There are 4 nested groupings, the coarsest first. Each group lies inside one group of the grouping before and may be the whole of it. The rows also spread widely along 14 directions, which tell nothing about the answers.
Known rows, each followed by its group in each grouping:
-2.2, 12.7, 8.9, -15.2, -2.4, -7.9, -7.8, -9.3, 12.3, 17.8, 10.1, -2.0, 9.6, 4.0, 19.7, 4.7, 3.1, 14.8, -34.5, -4.8, -13.6, 2.6, 28.2, -20.8, 13.8
z648 z774 fozep z552
-7.8, 8.7, 3.8, 14.5, 32.8, 5.0, -8.5, -15.4, 18.8, 12.1, 11.7, -7.1, -22.7, 34.5, -31.5, 9.8, 14.6, -5.3, -29.8, -20.7, -18.9, -41.2, -3.9, -11.6, 12.3
z555 z925 Gobop z203
-17.9, -5.9, -3.1, -11.2, -22.3, 29.5, 4.7, 17.1, -15.2, -15.9, 29.3, 5.6, -5.7, 19.0, -20.1, -0.4, 31.6, 9.3, -17.6, 24.7, -30.6, -23.2, 17.3, 2.6, 32.3
z555 z415 gime z807
-15.8, 6.1, 3.7, -14.6, 22.8, 0.2, 3.2, 7.0, 23.9, -8.4, 15.3, -14.8, 7.6, -6.1, 3.9, 1.4, 2.7, 20.3, -18.4, -7.7, 5.9, 24.6, 31.2, -24.8, 20.0
z555 z415 Gafu z513
-30.6, -4.4, 1.9, -41.9, 11.4, -3.0, 15.7, 35.5, -2.8, -45.1, -27.0, -2.6, -20.4, 15.3, -5.3, -5.5, 3.1, -9.9, 49.5, -8.6, 27.3, 10.0, -12.2, -33.6, -3.6
z648 z245 ruk z869
10.6, -26.8, -25.7, 10.4, 40.2, 16.5, -57.4, 9.3, 40.4, -6.8, 16.4, 1.2, -26.4, 12.5, 5.2, -10.9, 25.2, -19.3, -29.5, 3.7, -22.0, -42.4, -37.2, 38.6, 57.0
z555 z415 Mab z39
14.5, -22.6, -10.7, -18.8, 29.0, 4.0, -0.1, 26.9, 32.3, -35.4, -28.3, 3.4, -3.9, -6.8, 8.1, -13.4, -16.8, -4.2, 14.3, -3.1, -15.0, 13.1, 13.2, 3.4, 18.3
z555 z764 vafil z396
15.8, 20.2, -24.8, -30.3, 6.6, 1.4, -9.2, 4.3, 0.3, 10.8, -40.0, 30.8, -18.0, 1.5, 39.8, 12.7, -22.0, 7.4, -28.7, -25.3, 7.8, 0.9, 9.1, 21.5, -5.1
z555 z764 vafil z276
6.3, -8.3, -42.5, -31.8, 25.9, -6.0, -15.8, 10.4, 14.7, -9.2, -8.6, -9.2, -11.7, 15.5, -4.5, 5.8, -2.4, 6.7, 23.1, -6.2, 13.3, 1.3, -18.9, -3.1, 28.0
z648 z774 fozep z630
2.2, -22.7, -20.9, 1.4, 1.4, 16.4, 7.8, 16.0, 19.4, -22.9, 12.7, -11.9, 12.1, 4.8, -11.7, 2.4, -0.3, 4.8, 26.6, 13.1, -0.1, 3.1, 3.8, -6.8, 20.4
z648 z774 zef z404
-10.0, -15.7, -12.5, 17.4, -13.4, 8.2, -36.7, -5.5, 27.0, -47.7, 38.9, -7.5, 31.7, 23.9, -4.7, -2.1, 16.9, -24.5, -23.0, -35.1, -31.7, -28.7, -44.5, -26.4, 33.6
z648 z245 fole z650
54.5, -31.5, -63.1, -51.7, -6.6, -23.3, -22.6, 38.1, -11.9, -28.9, -14.5, -1.2, 10.9, 7.0, 20.6, 3.0, 27.0, -8.7, 67.3, -9.0, 9.4, 9.4, -66.1, -13.3, 7.3
z648 z245 ruk z885
4.9, -20.8, -33.8, -23.9, 49.3, -9.6, -24.6, -16.5, 45.8, 6.7, -1.1, -30.0, 23.9, -5.5, 25.7, -0.6, 1.5, 8.5, 18.4, -12.7, 33.9, 38.4, 4.0, -33.2, 55.2
z648 z245 moz z63
19.7, -18.9, -11.3, 13.5, 8.7, 12.6, -10.7, 6.1, 30.8, -13.2, -11.4, 5.6, -1.8, 0.2, 21.7, -2.0, -26.7, -17.7, 6.8, 2.5, -8.5, -16.7, -15.5, 13.1, 2.7
z648 z245 fole z864
-22.3, 2.2, -30.5, -41.4, -23.8, 21.6, -0.1, 24.4, -12.4, -39.8, 26.0, 8.8, -1.8, 24.0, 9.2, 11.3, 36.3, 5.4, -14.2, 5.3, 2.0, -3.0, -5.4, -30.6, 49.4
z648 z774 Guset z366
5.2, -23.8, 1.5, -17.7, 5.3, -11.5, -7.4, 8.9, 11.2, 10.7, -8.4, -7.2, 6.0, -2.6, 15.6, -12.7, 0.7, -5.3, 26.9, 3.1, -2.1, 7.2, 5.2, -2.6, 0.9
z555 z415 gime z15
-33.6, -25.4, -18.3, -0.3, 34.1, 17.8, -6.8, 23.5, 48.0, -27.7, 13.0, -20.4, -5.6, -11.1, -0.9, -4.9, 1.9, -5.9, 24.1, 6.1, 45.0, 19.4, 5.3, -14.6, 34.0
z648 z245 moz z486
-13.8, 10.3, 4.8, 17.6, 27.1, 25.8, -20.2, 9.7, 27.9, -18.9, -4.0, 16.8, -13.2, 3.0, -6.1, 3.6, 27.2, 6.4, -52.8, -29.4, -5.1, -14.3, 9.6, 0.1, 21.6
z648 z245 fole z864
-35.6, -4.2, 21.2, 3.9, 3.2, 20.7, -11.4, -13.5, -11.2, -12.6, -7.7, -6.2, 22.0, 15.5, -11.8, -6.4, 32.3, 21.7, 5.7, -1.1, 12.0, 1.6, 11.3, -2.8, 21.3
z648 z774 fozep z630
-15.8, 11.3, -10.1, -18.6, 12.7, -4.1, -14.7, -14.1, -6.5, 36.4, -4.2, -7.2, -4.3, 16.4, -11.4, 9.5, 32.8, 17.0, 0.7, -15.8, 23.0, -2.4, 5.5, -14.0, 10.5
z648 z245 moz z63
15.1, -13.0, -3.2, -2.2, 17.1, 4.2, -19.7, 13.0, 14.5, -2.8, -12.1, 7.5, -17.0, 12.8, 7.7, -5.2, 16.8, -6.2, -2.9, 4.0, -16.9, -25.3, -16.3, 11.0, 12.0
z648 z774 Guset z366
11.7, -12.4, -6.9, -0.3, 19.6, 3.8, 9.0, 5.7, 28.8, 9.5, 10.5, -12.1, -6.0, 6.2, 4.9, 6.5, 16.1, -5.3, 3.0, 4.1, -3.7, -3.7, 12.3, -36.2, 18.2
z648 z245 ruk z885
-22.5, -35.8, -38.8, -12.0, -3.4, 16.9, 7.0, 11.8, 46.2, 31.4, -17.2, 17.1, -3.0, -13.9, -11.8, -3.5, 15.7, -21.9, 0.7, -49.9, 22.6, 19.6, 56.9, -11.8, 28.2
z555 z925 Gobop z203
53.0, -21.2, -5.2, 2.7, 25.2, 11.0, -13.3, 5.2, 20.2, 28.1, -35.1, 18.7, 1.9, -14.5, 32.3, -3.7, 37.7, 8.1, -12.4, -1.5, -14.5, 2.9, 22.3, 6.2, 16.6
z648 z245 ruk z885
-16.2, -7.2, 7.7, -37.5, 9.5, -18.6, -27.9, -6.7, 0.8, 27.8, -28.7, -6.7, -3.9, 8.8, 2.0, -19.2, 9.1, -2.1, 24.2, -4.1, 8.2, 1.6, 2.3, 2.6, 12.5
z648 z245 fole z864
-18.6, -22.6, -20.6, -14.9, 42.4, 4.3, -26.5, 7.0, 42.8, 18.5, -46.0, 8.2, -30.5, -1.4, 4.5, -12.7, -3.3, -12.5, 12.0, -23.9, 29.1, 1.7, 10.9, 21.7, 25.3
z648 z774 fozep z630
-14.9, 6.5, 3.5, -16.5, -11.7, 2.1, 3.0, 2.1, -12.9, 10.6, 6.5, -1.5, -7.7, 23.7, -15.0, 6.3, 26.9, 2.4, 3.9, -2.5, -5.4, -18.2, 2.7, -25.3, 0.1
z648 z245 moz z486
9.5, 10.2, -38.3, -15.3, 29.3, 14.5, -15.8, -19.3, 20.2, -6.9, -11.4, 3.3, -3.2, 23.8, 7.1, 15.8, -11.0, 7.2, -24.8, -23.4, -2.8, -7.7, -5.9, -9.4, 46.2
z648 z245 fole z864
-10.8, -6.1, -3.3, -15.0, -19.9, 40.7, 17.7, 7.7, -20.5, -16.9, -25.9, 30.7, 2.5, 16.8, -17.2, -0.9, 27.4, 9.8, -11.4, -9.3, -18.5, -8.7, 38.2, 6.6, 23.4
z555 z925 Gobop z203
11.0, -17.1, 34.5, 29.1, -28.1, 28.4, 10.1, -27.7, -13.3, 42.1, -1.1, 13.3, 16.5, 14.4, 36.6, -0.1, 31.5, -8.9, -15.5, 17.5, -25.5, -29.0, 20.3, -2.7, -5.2
z555 z415 Gafu z513
-19.3, -2.7, -5.8, 19.3, -8.3, 41.9, 6.9, -8.2, 1.4, -1.4, 8.3, 9.9, 4.0, 12.0, -18.0, 7.6, 7.5, 9.4, -21.8, 2.8, 0.2, -18.6, 28.2, 19.4, 20.3
z555 z925 Gobop z203
18.7, -3.9, 13.4, 10.6, 36.6, 30.9, 10.7, 3.6, 0.3, -23.6, -43.2, 20.7, -26.4, 26.0, 3.0, 2.5, 4.0, -2.2, -3.9, 1.4, -16.1, -32.1, -4.0, 13.2, 2.2
z555 z925 Gobop z203
15.0, 9.5, -3.0, -40.1, 26.0, -13.8, 0.8, 5.3, 16.9, -18.8, 4.5, -8.0, -23.9, 26.1, 41.0, 5.3, -23.2, -12.1, -16.5, 15.9, -25.1, -13.4, -11.0, -34.4, 25.8
z555 z764 vafil z396
-25.7, -4.5, -21.0, -38.3, 21.4, -6.8, -18.5, 19.2, 20.7, -40.3, -18.5, -1.4, -1.6, 4.8, -25.8, -12.5, -14.9, 1.1, 8.5, -38.5, 7.0, 14.0, 2.6, 3.7, 23.4
z555 z925 Gobop z203
-18.7, 18.2, 18.1, -23.4, 8.7, -2.9, 4.1, 51.4, 29.8, -48.7, 12.3, 19.1, -45.7, -0.3, 36.1, -0.1, -26.3, -20.8, -47.6, -8.6, -17.8, -15.3, 1.1, -18.5, -11.6
z555 z415 gime z15

New rows, each followed by its group in each grouping:
-42.7, 15.8, -4.4, -43.3, -28.6, 30.8, 11.2, 24.6, -35.2, -46.0, 0.2, 19.7, 4.7, 15.1, -32.4, -0.9, 30.4, 28.9, -17.4, -5.0, -4.4, 7.1, 35.8, -0.4, 30.6
z555 z925 Gobop z203
-2.1, 16.3, -1.2, 18.8, -4.3, 4.8, -10.7, -16.3, -12.6, 4.5, 10.2, 2.0, 22.3, 11.9, 7.4, 20.6, 17.3, 18.9, -20.1, -34.3, 13.7, -5.7, -13.1, -5.0, -19.9
z555 z415 gime z15
-53.5, -2.9, 33.3, -12.7, -30.1, -8.3, -9.9, 1.7, 21.2, -15.7, 23.4, -0.2, -2.2, 19.9, 1.4, -16.9, -16.9, -39.7, -24.5, -28.1, -35.9, -27.5, 5.6, -27.1, 3.2
z555 z415 Mab z39
21.0, -15.2, -3.6, 22.5, 5.3, 3.4, -10.3, 22.0, 26.6, -15.0, 13.3, -0.7, -5.7, 2.3, -9.4, 0.8, 6.3, -13.2, 0.2, -3.9, -23.1, -26.9, -22.1, -1.1, -11.3
z648 z245 fole z864
16.2, -25.6, -11.1, -6.7, 3.2, 11.0, -10.0, 23.8, 12.0, -22.7, 5.8, 4.0, 14.8, -1.3, -2.9, -7.9, 44.8, 3.9, -3.7, -12.7, -25.5, 4.3, 2.6, -10.7, 25.7
z555 z415 Gafu z513
11.7, -0.8, -16.3, 5.6, 25.5, -8.9, -21.5, 27.9, 24.9, -5.9, -13.3, 6.5, 4.2, -17.2, -19.4, 5.3, 33.4, 23.7, -9.9, -49.0, 13.6, 16.9, 3.7, 2.0, -13.5
z648 z774 fozep z552
-1.7, 0.2, -3.2, 2.8, -15.7, 38.8, 30.3, 3.2, -10.3, -19.5, 4.7, 9.2, 9.1, 14.3, 9.9, 16.4, 11.8, 11.1, -1.7, 15.8, -2.1, -5.7, 19.6, -24.3, 12.0
z648 z245 moz z63
-14.5, 25.6, 2.3, -3.0, 5.2, 7.6, -19.7, 14.1, -6.0, 0.3, -21.8, 27.2, -18.1, 2.3, 2.8, 10.2, 23.2, 20.2, -37.7, -34.6, 16.6, -9.2, 3.6, 17.6, -17.5
z648 z774 fozep z630
-8.4, -4.8, -26.7, -28.9, 19.2, 1.5, -11.8, 27.7, 7.7, 23.2, -6.4, 9.6, -38.6, 3.7, -4.2, 2.5, 30.1, 2.7, -1.4, -5.9, 17.6, -5.7, 7.6, 10.0, 14.7
z555 z415 gime z15
7.5, -39.7, 16.0, -56.3, 13.5, -38.3, 4.9, 59.0, 27.4, -13.1, -13.4, -5.3, -30.8, -2.0, 6.8, -30.3, 18.2, -35.6, 42.4, 1.0, -33.0, 4.3, 3.2, -43.9, -3.0
z555 z415 gime z807
4.2, 22.4, 3.7, -23.2, 15.6, -7.2, -5.9, -6.4, 7.1, -10.8, -8.3, -0.7, 1.9, 10.7, 2.9, 0.6, -28.4, 19.4, -29.3, -16.2, -29.2, 0.1, 14.5, 0.7, 6.7
z555 z415 Gafu z513
23.7, -11.0, -11.8, 9.3, 28.2, 13.8, 5.4, -13.9, 13.8, -19.4, -54.9, 11.2, 7.7, 22.4, -7.1, 6.2, -11.9, -5.0, 23.4, -44.2, -11.8, -9.3, -11.6, -11.9, -4.7
z648 z245 moz z486
-8.2, 4.3, -1.4, -6.0, 0.3, 5.8, -11.5, 13.3, -6.0, -45.6, 11.3, -0.3, 11.8, 17.5, 12.3, 10.7, 26.9, 9.1, -4.8, -14.8, 8.1, -3.6, -30.0, -26.8, 5.9
z648 z774 fozep z630
2.2, -28.5, 15.1, 1.7, -3.0, -13.6, -24.0, 7.8, 34.4, 15.8, -22.3, 10.0, 3.4, -11.6, 37.4, -17.3, -0.8, -27.7, 4.8, -22.9, -2.0, -3.4, 0.1, -1.2, -14.1
z648 z774 fozep z630
-23.7, -8.4, 9.8, -12.3, 24.5, -9.1, -13.6, -5.4, 11.6, 6.0, -10.2, -16.2, 6.2, 6.1, -17.5, -11.7, 4.4, 9.1, 15.1, -16.2, 6.2, 8.7, 12.7, -3.0, 8.5
z555 z415 gime z807
-13.0, -4.3, 8.0, -9.2, 33.7, 3.4, -40.4, 8.6, 3.3, -55.7, 4.3, -15.5, 11.7, 15.3, -15.4, -17.4, 20.9, 15.8, -1.1, -5.1, -13.5, -5.8, -34.8, 14.3, 31.8
z555 z415 Gafu z513
16.8, -21.0, -7.9, -14.2, 52.4, 3.4, 6.9, -11.5, 22.8, 24.8, -26.2, -17.5, -21.6, 19.4, -16.4, -6.7, -11.2, 1.1, 30.7, 24.1, -7.2, -11.1, 19.0, 5.1, 31.2
z555 z925 Gobop z203
30.7, -5.6, 13.0, 1.0, 34.2, -4.7, -5.1, 9.9, 20.5, -26.5, -18.4, -0.5, 3.5, 8.2, 12.0, -0.5, 21.0, -0.3, -3.9, -20.7, -23.2, -4.2, -11.5, -33.6, 2.1
z648 z245 ruk z885
-5.2, -17.2, -28.0, 7.8, 19.9, 37.3, 28.3, 4.8, 28.9, 26.2, 3.6, 8.3, -40.6, 13.9, 46.9, 26.3, 5.3, -26.9, 2.4, 12.5, 44.2, -13.5, 7.5, -24.2, 21.8
z555 z415 Mab z39
-41.8, -15.7, -23.2, -6.6, -31.8, -3.0, -9.3, 14.4, 16.3, 31.2, 68.0, -21.5, -12.3, 1.9, 2.0, 5.7, 3.7, -19.7, 6.0, 21.7, 27.6, -14.9, -2.0, -5.2, 7.5
z555 z415 gime z807
-10.3, -0.6, -10.9, -6.7, 20.1, 4.0, -28.0, 3.7, 17.2, -0.1, -8.6, 2.5, -0.3, 3.6, -40.6, -11.0, 17.6, 16.5, -25.5, -25.2, -25.3, -6.1, 23.0, 25.0, 26.5
z555 z764 vafil z396
-35.4, -4.7, -18.0, -46.1, -13.5, 29.7, 37.9, 18.0, 1.4, 19.4, -8.3, 18.2, -24.2, 8.8, 11.7, 8.8, 30.0, -0.8, -9.2, 5.5, 17.8, 17.0, 68.4, -37.4, 41.6
z555 z764 vafil z276
-16.7, -24.4, 4.9, -31.7, -9.2, -3.5, -9.6, 32.9, 7.2, -24.1, -11.6, -1.2, 2.2, -15.2, 19.5, -24.0, -19.2, -7.8, 38.7, 18.1, 10.3, 15.3, 2.5, 21.8, 1.1
z555 z415 Mab z39
15.0, 18.9, -2.6, -7.9, 14.3, 5.9, -5.7, 7.6, 0.6, 7.1, 3.2, 4.8, -14.8, 4.7, 21.1, 14.3, 15.4, 17.1, -26.2, 9.4, 4.7, -9.3, 2.5, -5.7, 3.9
z648 z245 ruk z885
-11.2, -2.4, -4.8, -9.3, 38.4, -1.3, -34.2, 8.6, 14.2, -11.2, -5.4, -12.5, 3.2, 3.2, -41.9, -10.8, 36.3, 25.6, -0.6, -17.4, -2.2, 2.7, 0.2, 7.4, 26.8
z648 z245 moz z63
-10.9, 13.2, -6.9, -6.4, -9.4, 6.5, 1.3, 0.7, 13.7, -2.4, 0.7, 8.8, -3.6, 6.0, 5.9, 8.8, -24.1, -1.3, -20.2, -17.8, -5.4, -10.4, 11.7, -6.3, -5.9
z648 z245 moz z63
-3.8, -4.1, 26.5, -9.8, -8.1, -4.5, -3.0, 15.0, 18.0, 0.6, -9.8, 16.5, -7.4, -4.7, 19.4, -12.4, -6.6, -15.9, -24.6, -12.7, -21.8, -10.5, 24.2, -1.9, -13.3
z555 z925 Gobop z203
-3.7, -4.5, -42.8, 10.3, 11.2, 7.9, -12.6, -9.8, 12.4, -5.4, 18.1, -15.3, 14.2, 21.7, -22.5, 20.9, 12.9, 9.9, 11.2, -25.9, 21.5, -7.2, -26.2, -11.2, 18.1
z648 z774 Guset z366
-3.5, -3.6, -3.3, 6.4, 18.6, 7.3, -26.6, -17.4, 17.8, 8.0, -10.7, 2.2, -6.4, 21.7, 2.3, 0.3, 7.4, -10.8, -12.9, -21.6, -8.0, -27.6, -15.8, -0.3, 15.5
z648 z245 moz z486
23.0, 4.1, -14.1, 7.1, -1.9, -31.4, -16.6, -26.0, 16.9, 30.9, 6.5, -14.9, 40.1, -4.3, 19.1, 13.7, -18.0, 7.0, -0.9, -52.2, 7.6, 15.3, -11.2, -16.6, -31.6
z555 z415 Gafu z513
7.1, -1.6, -6.8, 4.1, -0.5, -3.2, -23.1, 36.0, 8.8, -10.6, 28.9, -9.8, 9.2, -24.3, -21.4, -4.0, 19.7, 29.0, 0.0, 16.3, 1.9, 3.5, -0.6, 25.9, -11.0
z648 z245 moz z63
-7.3, -12.6, 21.1, -42.5, -13.9, 1.4, 10.5, 36.2, -16.9, -42.8, 1.0, -3.8, 20.4, -3.4, 30.1, -11.0, 43.0, 10.5, 28.5, 26.0, 9.3, 29.7, 6.1, -48.1, 16.1
z648 z245 fole z650
-13.4, 9.1, -3.5, -29.2, -22.3, 28.3, 8.7, 1.1, -41.8, 7.0, -9.6, 3.6, 19.1, -0.6, -7.2, 1.3, 23.4, 48.4, 15.6, 40.4, 19.6, 19.7, 39.3, 18.7, 22.3
z648 z245 fole z864
-5.4, 12.4, 5.8, -14.3, -20.4, 9.9, -17.5, 6.9, -27.7, -45.4, -22.8, 20.4, 1.6, 27.2, 4.8, -1.9, 0.9, -3.6, -2.0, -18.0, -17.8, -29.6, -36.9, 12.1, -9.6
z648 z245 ruk z885
-8.1, 2.8, 35.5, -11.8, 10.8, 0.7, 7.9, 29.9, 19.6, -8.3, -14.4, 14.2, -14.1, -20.3, 25.9, -11.6, -6.9, 6.1, -25.9, 0.5, -10.7, 11.9, 43.8, -2.1, -15.4
z555 z415 gime z807
-20.4, -24.8, 25.3, -4.6, 28.7, -4.4, -31.2, 1.9, 33.0, -28.7, -0.2, -19.2, 15.3, 2.8, 12.7, -24.9, 15.0, -13.3, 10.7, -3.4, -4.0, 2.5, -11.8, -21.6, 29.6
z648 z245 moz z63
27.2, -26.8, -20.9, -1.7, 36.0, 22.8, 17.5, 18.9, 36.8, -20.4, -30.2, 10.1, -3.8, 4.2, -13.6, 1.6, 20.1, 6.3, 3.8, -17.8, -25.3, 8.2, 31.4, -23.2, 35.4
z648 z774 fozep z552
16.3, -15.0, -4.4, -31.9, 13.0, -6.6, -18.2, 40.7, 10.7, -21.4, 4.3, -2.6, -11.1, -8.1, -1.0, -19.1, 13.0, 9.0, 3.7, 22.1, -28.7, 0.2, -0.4, 17.7, 18.4
z555 z415 Gafu z513
-5.8, 11.9, 23.8, 0.4, 10.9, -10.0, -12.6, 20.7, 17.1, -13.4, -2.5, 10.5, 1.3, -13.5, 6.7, -3.0, 7.8, 11.4, -38.2, -36.8, -11.6, 6.9, 17.3, -5.7, -23.1
z555 z415 gime z807
2.8, 2.0, -13.7, -16.4, -16.5, -6.6, 2.9, -0.2, -13.0, -7.8, 37.8, -15.6, 24.2, 14.4, 19.1, 18.3, 18.0, 11.1, 3.3, -1.1, 7.0, 6.7, -13.5, -40.3, 5.0
z555 z415 gime z807
26.2, 29.0, -28.5, -7.1, 14.9, 3.6, -36.3, -5.6, 12.0, -11.0, -11.4, 21.6, -23.4, 19.5, 16.3, 13.0, -33.5, 1.0, -53.5, -21.9, -28.8, -40.7, -30.7, 35.3, 9.4
z648 z245 ruk z869
-4.7, -11.7, -21.4, -36.2, 14.2, -7.9, -6.9, 13.0, 32.3, 8.1, 3.2, -4.3, -2.7, -6.8, 12.2, -4.2, -1.6, -1.3, -5.4, -14.2, -0.1, 20.6, 27.6, -17.6, 34.4
z555 z415 Mab z39
6.6, -20.3, -14.9, -21.9, 7.7, -41.3, -42.4, 47.1, 25.7, -26.9, 33.2, -28.5, -4.0, -6.9, -18.0, -15.9, 9.7, -13.6, 37.1, 2.1, -2.3, -6.5, -56.0, -3.3, -9.3
z648 z245 fole z864
-27.0, 21.1, 26.6, -15.0, -6.2, -17.6, -18.9, 8.9, -28.8, -11.4, 1.4, -12.2, 1.6, 16.9, -39.0, -7.2, 15.0, 20.6, 16.6, -4.7, -3.0, -16.9, -19.9, 6.3, -30.8
z648 z245 moz z63
50.4, 7.5, 22.5, -10.8, -16.3, -13.7, -1.5, 12.7, -12.2, -16.7, -6.9, 17.0, 3.3, 19.0, 20.6, 2.4, 13.9, -5.3, -19.2, -7.4, -68.3, -32.9, -19.9, -27.5, -26.3
z648 z245 moz z486
-39.5, 15.2, 2.9, -43.3, -32.8, -28.8, -58.6, -0.8, -6.9, 7.1, 14.4, 0.8, 22.2, -0.5, 6.5, -17.4, 12.7, 10.6, -29.5, -27.4, -1.0, 4.0, -2.7, 13.9, 13.3
z648 z774 Guset z366
-45.6, -6.9, 2.2, -6.5, -9.3, 33.7, 12.8, 0.6, -7.5, -25.5, 24.0, -7.5, 6.7, 19.9, -3.6, 3.5, 17.3, 5.8, 1.2, 15.0, 12.8, -1.4, 16.4, -19.2, 34.8
z555 z415 gime z807
